All groups share one centre, and each spreads out both ways along 11 directions, with some noise.
In the rows, zero is written as 128.
Some rows, each with its group after it:
[155 169 188 128 170 179 168 158 142 175 143 103 123  81  99   8 104]
q18
[124 151 120 156 138 166 132 101 117 146 124 159 139 152 122 106 125]
q791
[142 137 109 157 191 113 155 112 132 120 115 116  96 129 133 111 132]
q352
[155 128 152 131 150 130  93 103 185 124 123 112 109 121 139  89 157]
q509
[145 150 134 125 142 175 119 139 122 149 132 153 107 132 159 119 177]
q18
[139 148 108 138 168 119 139 124 141 139 107 140 120 122 138 138 126]
q503
[176 117 139 137 146 117 170 117 114  99 117 132  84  98 152 122 107]
q432
[139 131 199 127 164 167 137 164 189 144 134 137 128 164 104 128 101]
q352
[ 99 106  91 156 147 112 110 101 104 148  98 150  99 146 143 125 146]
q352
[163 144  95 126 171 132 166 136 103  98 132 140  92 131 147 172 132]
q509
[118 138 112 134 163 148 136 159 125 150 140 121  88 119 120 116 127]
q503
[128 142  82 159 176 123 141 119 102 129 118 164 111 152 147 132 125]
q352
[199 159 115 133 144 137 130  51 156 119 100 173 128 160 122 133  83]
q801
[128 135 130 170 144 160 132  93 114 117 105 203 138 167 150 158 135]
q18
[115 110  80 104 179  85 103 118 125 198  54 149  88 130 107 170  92]
q584
[162 132 115 112 170 110 102 120 144 100 119 149 125 132 141 149 142]
q18
[137 129  80 138 188 144 125 143 149 101 150 132  55 149 135 184 135]
q584
[154 144 100 134 179 112 164 121 114 137  98 137 110 150 151 152 138]
q18
[170 144 137 110 122  91 123 142 132  81 147 135 180 154 171 122 147]
q509
[162 150 117 167 169 128 181 131 163 113 137 158 101 129 140 130  56]
q432
[156 134  89 155 158 160 136  98  94 111 130 182  81 141 145 127 114]
q801
[143 143 124 124 140 135 129 134 150 150 119 135 114 143 135 143 119]
q584
[147 176  89 153 164 133 145 105 115 152 131 118 130 135 151  61 165]
q352
[121 134 127 180 121 115 112 124 214 153 140 137 108 159 161  98  98]
q432
[134 116  78 101 155 123  85 134 116 148 116 169  82 121 118 154  97]
q801
[174  97 116 119 138  93 157 110 100  62 144 103  98 183 141 143 124]
q503
[106  86 118 142 155 115  98 129  84  63 142 151 116 155 140 147 163]
q791
[103 125 100 158 156 154 121 136 133  79 176 127  96 121 103 132 108]
q791
[190 132 135 132 198 120 141 123 165 122 105 140  63 145 174 134 145]
q791
[158 157  94 141 128 169  70  60 186 154 127 134  82 128 124  82 129]
q801
[152 141 100 137 158 124 140 116 137 154 107 145  94 147 147 131 117]
q18
[121 127 174 144 122 174 147 174 139 107 180 120 116 117 121 105 114]
q503
[149 150 137 127 133 149 131 152 159 140 151 129 123 141 138 107 115]
q432
[140 143 135 146 186 131 148  96 142 138 106 101 116 155 112  98 149]
q791
[158 138 121 130 139 148 107 104 175 146 114 160 100 126 119 136  87]
q352
[134 147 107 160 133 166 119 122 165 133 138 181 111 187 157 167 125]
q18
[136 123 131 146 146  95 121 116 129 138 105 145 130 141 168  83 145]
q509
[152 113 131 121 140 108 159 136  70 105 118 146 121 138 160 140 136]
q432
[152 161 117 119 142 142 183 126 105 149 125 114 139 136 101 130  98]
q509
[122 127 147 144 161 138 127 116 139 158 104 127 111 123 125  89 140]
q503
[145 131  79 144 115 123 161 102 104 155  95 133  72 139 185 166 160]
q584
[150 149 104 124 149 128 131 130 116 188  99 171 121 182 159 117 128]
q18
[169 143 103 108 183 134 133 154 106 121 161 121  96 122 114  73 100]
q503
[ 84 110  97 182 123 123 125 102  62 102 134 189 153 137 121 103  95]
q432
[141 110 173 147 149 145 121 132 139  88 138 127 105 162 177 127 198]
q509
[122 139 129 125 132 159 110 173 150 121 177 123 113 141 132 126 139]
q791
[143 109 178 119 122 149  92 105 149 172  90 149 105 104 131  76 132]
q801
[142 149 138 137 177 137 170 112  95 118 126  95 143 172 124  94 178]
q791
[123 129 131 134 177 149 133 142 112 167 105 163 105 157 120 136 120]
q584
[136 119 139 138 156  83 150 120 191 143 113  43  81 125 131 101 140]
q432
[145 134 138 133 144 129 124 114 133 107 125 150 144 131 123 121 112]
q18
[120 128 130 155 171 131 142 123 131 143 117 124 104 137 124 101 131]
q352
[129 134  92 116 135 130 142 135 127 160 133  84  83 118 126 129 143]
q584
[115 117  93 153 153 121 120 110 129 139 110 146  84 127 124 135 106]
q352
[125 103 101 123 164 120  85 131 133  98 138 145  79 107 117 135 111]
q18
[114 149 114 134 135 145 117 155  91 146 150 155 158 173 144 102 154]
q352
[153 116 116 127 160 138  90 129 139 106 147 144  68 108 141 100 128]
q503
[192 142  71 115 168 101 132  89 145 118 120 122  89 166 131 136 100]
q503
[164 143 144 160 121 157 186 136  94 124 139 172 122 161 183 115 120]
q18
[159 132 133 154 136 121 161 125 102 106 126 137 107 134 206 109 180]
q509
[136 101 123 104 147 124 127  90 111 160  63 109  78 139 120 173 160]
q584
[113 125 109  97 155 140  78 163 117 168 130 137 111 171 137 139 169]
q432
[123 140  96 144 169 143 147 125 143 137 140  99  77 105  97 116 104]
q791
[134 115 121 139 170 102 137 110 131 105 117 117 109 107  98 108  97]
q432
[147 118 171 105 134  90 158 118 149 136 106  52 131  76  87  81 101]
q584
[152 158 114 112 190 130  91 152 160 136 139 155 135 142 123 108 116]
q503
[127 135 111 152 125 175 156 131 145 151 147 126  68 131 119 138 101]
q509
[119 128  80 158 148 145 136 129 135 101 155 140  72 134 143 170 126]
q791
[114 127 101 160 176 132 133 150 119 121 141 162  95 112 131 122  97]
q801
[185 154  85 107 137 134  77 103 156 140 126 146  92 128 173 109 161]
q503
[192 160 102  61 177 126  87 138 180 196  91 148  97 143 124 156 105]
q432
[133 113 105 147 131 100 131 100 120 130 104 133  99 144 167 134 146]
q509
[163 127 122 143 115 106 102  99 144 119 108 207 146 170 175 141  99]
q432
[102  76 115 137 115 107 133 108 129 104 124 102  77 122 100 168  96]
q503
[140 148  75 138 170  90 136  99 148 141 101 125 126 178 133 159 127]
q584
[162 131 158  76 104 128 105 137 115 208  90 124 131 154 163  96 179]
q432
[132 131  73 128 122 102  97 151 140 105 168 124  99 135 175 128 148]
q584
[103 138 100 188 141 205 147 119  84 115 163 169  85 127 135 114 137]
q791
[156 157 122 110 142 128 149 152 120 125 147 119 150 138 131 123 121]
q509
[108 129  99 166 100 113 177 123 120 121 135 114 120 171 163 168 141]
q352
[123 148  55 160 194 105 161 120 140 149 101 130  91 187 149 193 138]
q801
[146 147 145 135  85 121 121  87 190 177  83 137 154 177 165 143 149]
q791
[132 115  89 117 173 143 116 144 110 122 123 158  69 145 128 187 128]
q584
[147 156 121 117 122 135 159 152 118 144 140 129 139 139 137 133 119]
q801
[158 111 156 126 165 135 147 123 128 138 100 139  76 107 121 122  97]
q801
[ 90 105  59 142 156  59 105 115 136  98 136  83 113 129 111 132 128]
q352
[158 160 147 125  86 130  97 121 207 114 157 115 165 126 149 110 136]
q801
[153 133 119 143 129 129 124 102 148 112 123 169 122 102 119 121  67]
q791
[118 105 112 140  88 132 168 106 123 130 131 100  93 153  91 160  67]
q503
[124 156 112 131 118 141 146 144 117 170 131 138 135 115 132 108 107]
q801
[136 144  96 143 162  76 144  97  99 145  94 157 184 151 109  86  74]
q584
[164 131  82 127 164 115 127 117 128 102 135 136  70  91 136 130 103]
q503
[ 85  83  95 152 100  79  92  87 109  90 125 104 128 143 143 125 169]
q432
[107 128  98 149 145 138 170  82  81 138  94 102 101  87  93 134 132]
q18
[157 140 135 138 163 178 141 103 122 150 113 132  68  92 131  97 146]
q509
[146 112 145 128 173 138 121  91 118 156  78 146  96 158 119 107 134]
q801
[155 136 143  99 152 139  71 130 146 120 136 142 127 100 116  82 126]
q509
[127 111 106 150 105 100 101 117 128 134 128 149 101 121 180  93 133]
q509
[129 110 120 110 131 114  81 126 146 114 136 104 102 142 144 132 170]
q352
[125 119 102 113 160 126 103 120 115 140 106 143 110 168 127 159 151]
q584
[115 112 111 132 160 117 110 124 116 146 104 140 104 154 134 137 144]
q352
[160 134 103 103 117  95 112 151 131 148 133 146 137 218 184 151 148]
q18
[152 179 134 119 171 179 115 175 181 141 176 124 128 183 130 118 150]
q791
[159 128 142 127 139 139 134 105 127 136 107 141 116 148 138 116 133]
q801

New rows, each followed by its group:
[140 105  91 179 173 132  97 106 221 128 135 148   4 128 140 121  68]
q18
[132 148 112 124 183 139 138 140 109  94 162 108 140 140  83 105 118]
q791
[112 136 115 124 124 132 108 129 127 157 113 148 137 118 127 139 128]
q503
[148 137 112 168 134 129 131 110 155 147 120 161  85  99 164  96 101]
q584
[146 147 105 123 181 128 120 139 152 121 136 121 108 157 120 139 133]
q791
[170 146 109 126 145 145 145 110 125 138 120 148  93  96 124 117  89]
q432
[129 110 156 129 153 121 132 128 108 117 124 128 136 155 111 101 118]
q503
[ 84 104 143 153 172 127 127 162 141 154 120 143  98 135 112 124 101]
q791
[156 118 117 118 110  99 151  63 112  82 104  73 117  54 107 123 138]
q18
[114 140 104 128 139 108 114 119 160 175  98 102 127 186 156 153 189]
q801
[132 134 136 149 102 134 110  62 164 142  99 129 133 139 134 111 143]
q791
[191 154  80 113 208 112 143 105 114 144  78 139  62  63 147 124 132]
q18
[102 127  98 143 146 161 127 109 139 185 101 144  87 192 109 175 124]
q509
[173 146  91 133 118 153 128  68 133 188 104 125  64 151 146  94 132]
q503
[133 112  95 185 180  70 162 151 155 111 117 156  67 134 211 151 116]
q584
[126 168 128 148 117 206  84 164 174 168 176 192 105  96 142  84  99]
q801
[184  90 137 100 172  77 137  93  87  83  72 152 105 107 140 144 120]
q432
[126 140 109 143 184  91 139 165 175 163 112 152 113 142 144 137  80]
q584
[134  83 135 106 165 136 123 117  71 164  92 115  50  97  99  83 124]
q801
[158 138 101 132 142 132 132 112 120  96 140 141 122 174 148 148 144]
q801
[126 137 116 145 127 130 133  88 111 121 117 141 148 147 118 122 124]
q791
[143 120 123 148 139 126  98  96 149 123 118 151  95 128 158 104 143]
q584
[113 134 134 156  94 128 138 103 150 138 118 157 164 121 110 126  69]
q791
[122 128 136 118 102 153 131 141 109 131 147 143 153 173 110 149 115]
q509
[170 142 129 119 113 138 139 116 134 114 148 131 136 161 134 114 109]
q503
[183 120 137 132 138 130 127  97 135 103 124 146  69  68 146  88 102]
q791
[ 95 168 168 159 129 203 128 143 151 155 172 112 163 175 109  74 166]
q791
[158 118 158 103 117 146 100  91 180 140 104  85  97 133 131 139 179]
q584
[137 136 114 134 153 116 142 134 123 142 118 144 125 139 135 124 108]
q584
[116 131  96 153 118 149 142 151  93 121 154 167 110 157 163 152 131]
q352
[141 113 131 142 156 110 110 149 193 141 149 112  72 165 140  91  91]
q18
[152 143 121  94 152 129  84 156 164 146 147 124 118 137 126 107 123]
q18
[142 136  88 115 169 112 103 122 135 129 128 120 105 122 121 113 132]
q352
[110 155  91 157 114 167 128 108  74 205 109 192 128 153 158  91 137]
q352
[158 120 134 129 182 119 136 137 127 127 115 152  83  98 124 100  86]
q791
[160 161  63 168 138 117 158  67 118 130 104 163 125 164 162 141 121]
q584
[ 70 132  84 154 156 154 117 148 116 148 140 145 110 174 114 162 136]
q791
[119 137 129 161 145 138 144 153 126 109 154 147 122 127 156 118 135]
q801
[147 142 104 129 135 135 115 119 128 142 118 154 109 133 162 136 150]
q503
[121 121 129 150 165 131 118  77 164  78 107 116 117 118  99 168 150]
q18
[107 135 130 168 131 121 111 115 145 113 148 120 150 164 152  84 167]
q352
[153 136 111 144 132 110 133 116 183 148 111 139  85 102 161 133  98]
q584
[101 124  55 171 233 116 125 152 112 119 134 170  70 180 139 157 122]
q584
[213 187  74 111 134 109 158  90 117 110 125 127 138 135 174 135 154]
q352
[101  70  93 156  76  94 123  92 125 106 141 111  77 134 116 129  64]
q18
[170 194 150  92 163 148 157 188 126 152 154 133 191 156 120 100 116]
q18
[127 114 104 121  81 136  86 112 111 156 126 151 101 142 160 115 149]
q18
[140 126 110 147 171 141 132  92  95 110  89 167  96 110 145 156 165]
q18
[128 118 103 122 170 100  89 107 141 138  94 142 117 138 126 138 134]
q503
[133  98 153 135 138 137 101 117 140 108 134 134 103 153 133 113 141]
q503
[162 111 184 131 128 176  87  92 158  93 128 161 102 124 138 115 152]
q584
[118 158 121 135 166 120 116 158 159 116 121 179 170 105 134 171 111]
q503
[190 133 137 112 142  75 139 126 184 140  98 130 126 154 160 140  96]
q432
[183 155 115 164 188 153 159 104 161 111 122 149  61 113 154 126 116]
q352
[149 108 106 120 120 127 141 126  77 101 148 141  97 127 127 127  98]
q503
[121 125 120 141 190  82  97 126 170 140 110 135 139 137 105  87  87]
q584
[121 131  83 158  68 175 160 132  95 141 156 166  71 109 164 151 101]
q352
[137 147 129 136 212 139 105 101 143  88  98 189 160 131  94 170 122]
q18
[169 113 136 116 147 190 134 137  54 131 132 205  67 139 142 120 112]
q801
[145  91 176 141 200 122 112 122 151  54 125 120  96 155 144 142 190]
q509
[151  81 171 124  99 135 114 125 149  79 133 132  83 139 170 170 160]
q352
[132 135 120 156 133 142 126 119 149 130 132 142 101 119 155 118 137]
q801
[126 125 155 171 123 187 126 117 156 130 149 145  72  78 134  72 108]
q791
[154 134 131 131 166 118 127 115 168 124 126 108 117 176 120 121 125]
q503
[152 140 107 131 184 137 126 132 165  83 159 118 106 147 104 149 108]
q584
[172 173  46 122 181 122 142  98 156 129 105 147  97 107 119 192  91]
q18
[105 131 121 124 119 166  95 185 103 135 153 177 117 130 176 148 179]
q503
[139 132 108 119 157 136 143 133 111 137 133 107  92 142 127 124 141]
q801
[148 112 198 169 145 173 124 139 198 138 135 134  45  92 165  70 135]
q791
[149 136 122 115 153 129 130 143 120 148 116 147 117 156 146 139 136]
q432
[140  90 134 109 161 111 104 168 115  97 143 119  69 126 164 132 168]
q791
[128 134 158 135 137 168  97 165 163 104 170 171 134 142 131 128 113]
q503
[152 130 155 146 130 131 168 124  91 132 123 156 144 145 146  83 104]
q18
[100 121 121 134 173 159 100 150 121 135 135 143  99 144 124 137 159]
q18
[128 146  77 176 100 135 153  96 163  47 193  87 103  90 118 137 102]
q432
[122 117 141 132 147 112 106 133 150 161 109 131 112 129 141  99 132]
q584
[141 125 129 129 122 124 113 138 143 119 141 124 111 131 164 121 154]
q584
[155 153  78 131 210 116 138 150 183 158 130 125  62 130 112 126  60]
q18
[169 142  94  98 108 152 152 123 118 124 137 118  78  98 123 174 108]
q584
[170 136 130 138 156 134 151 109 141 102 136 114  95 119 141 111 138]
q791
[156 139 130 140 120 123 139  78 147 180  67 155 122 152 166 127 136]
q791
[120 101 146 130 154 129 129 155 116 109 129 158 119 170 136 164 123]
q352
[139 131 118 106 191 127 112 167 144 189 110 143  83 139 122 116 104]
q432
[140 115 108 139 125  80 135  89 132 148  84 107  97 117 163 118 148]
q584
[144 152 103 126 123 128 118 133 149 156 131 161 143 187 142 143 103]
q18
[203 162 101 115 114 107 139  57 140 158  73 153 135 136 157 134 112]
q791
[143 149 108 128 157 129 137 115 105 120 125 146 154 167 119 129 127]
q791
[146 121 130 141 154 141 128 111 119 139 103 170  92 128 136 121 111]
q801
[162 101 157 161 215 122 112  76 171 105  77 174  73 109 114 112  90]
q352
[150 146  57  89 138 129  79 136  93 152 125 181 119 151 149 154 139]
q352
[164 142 137 113  88 138 105 111 150 124 142 125 139 166 165 126 166]
q503
[140 135 114 144 138 136  97 149 184 131 155 186 127 220 160 155  99]
q18
[112  96  91 141 131 120 113 120  98 130 111 161  83 144 150 165 132]
q352
[164 124  94  92 142  54 135 132 116 155 110 108 126 145 127  99  79]
q18
[102 135  86 118 184 126 138 172 114 120 159  92 117 167  97 155 140]
q791
[100 112 116 137 135 104 130  96 105 137 100 126 150 133  96 117 109]
q791
[168 129 119 105 137 109  80  98 156 129 106 133 113 115 146 113 146]
q18
[130 123 110 144 211 142 130 110 105 188  65 189  81 147 113 131  99]
q352
[113 110 130 137 157 180  88 114 155 155 119 126  48 133 120 129 161]
q509
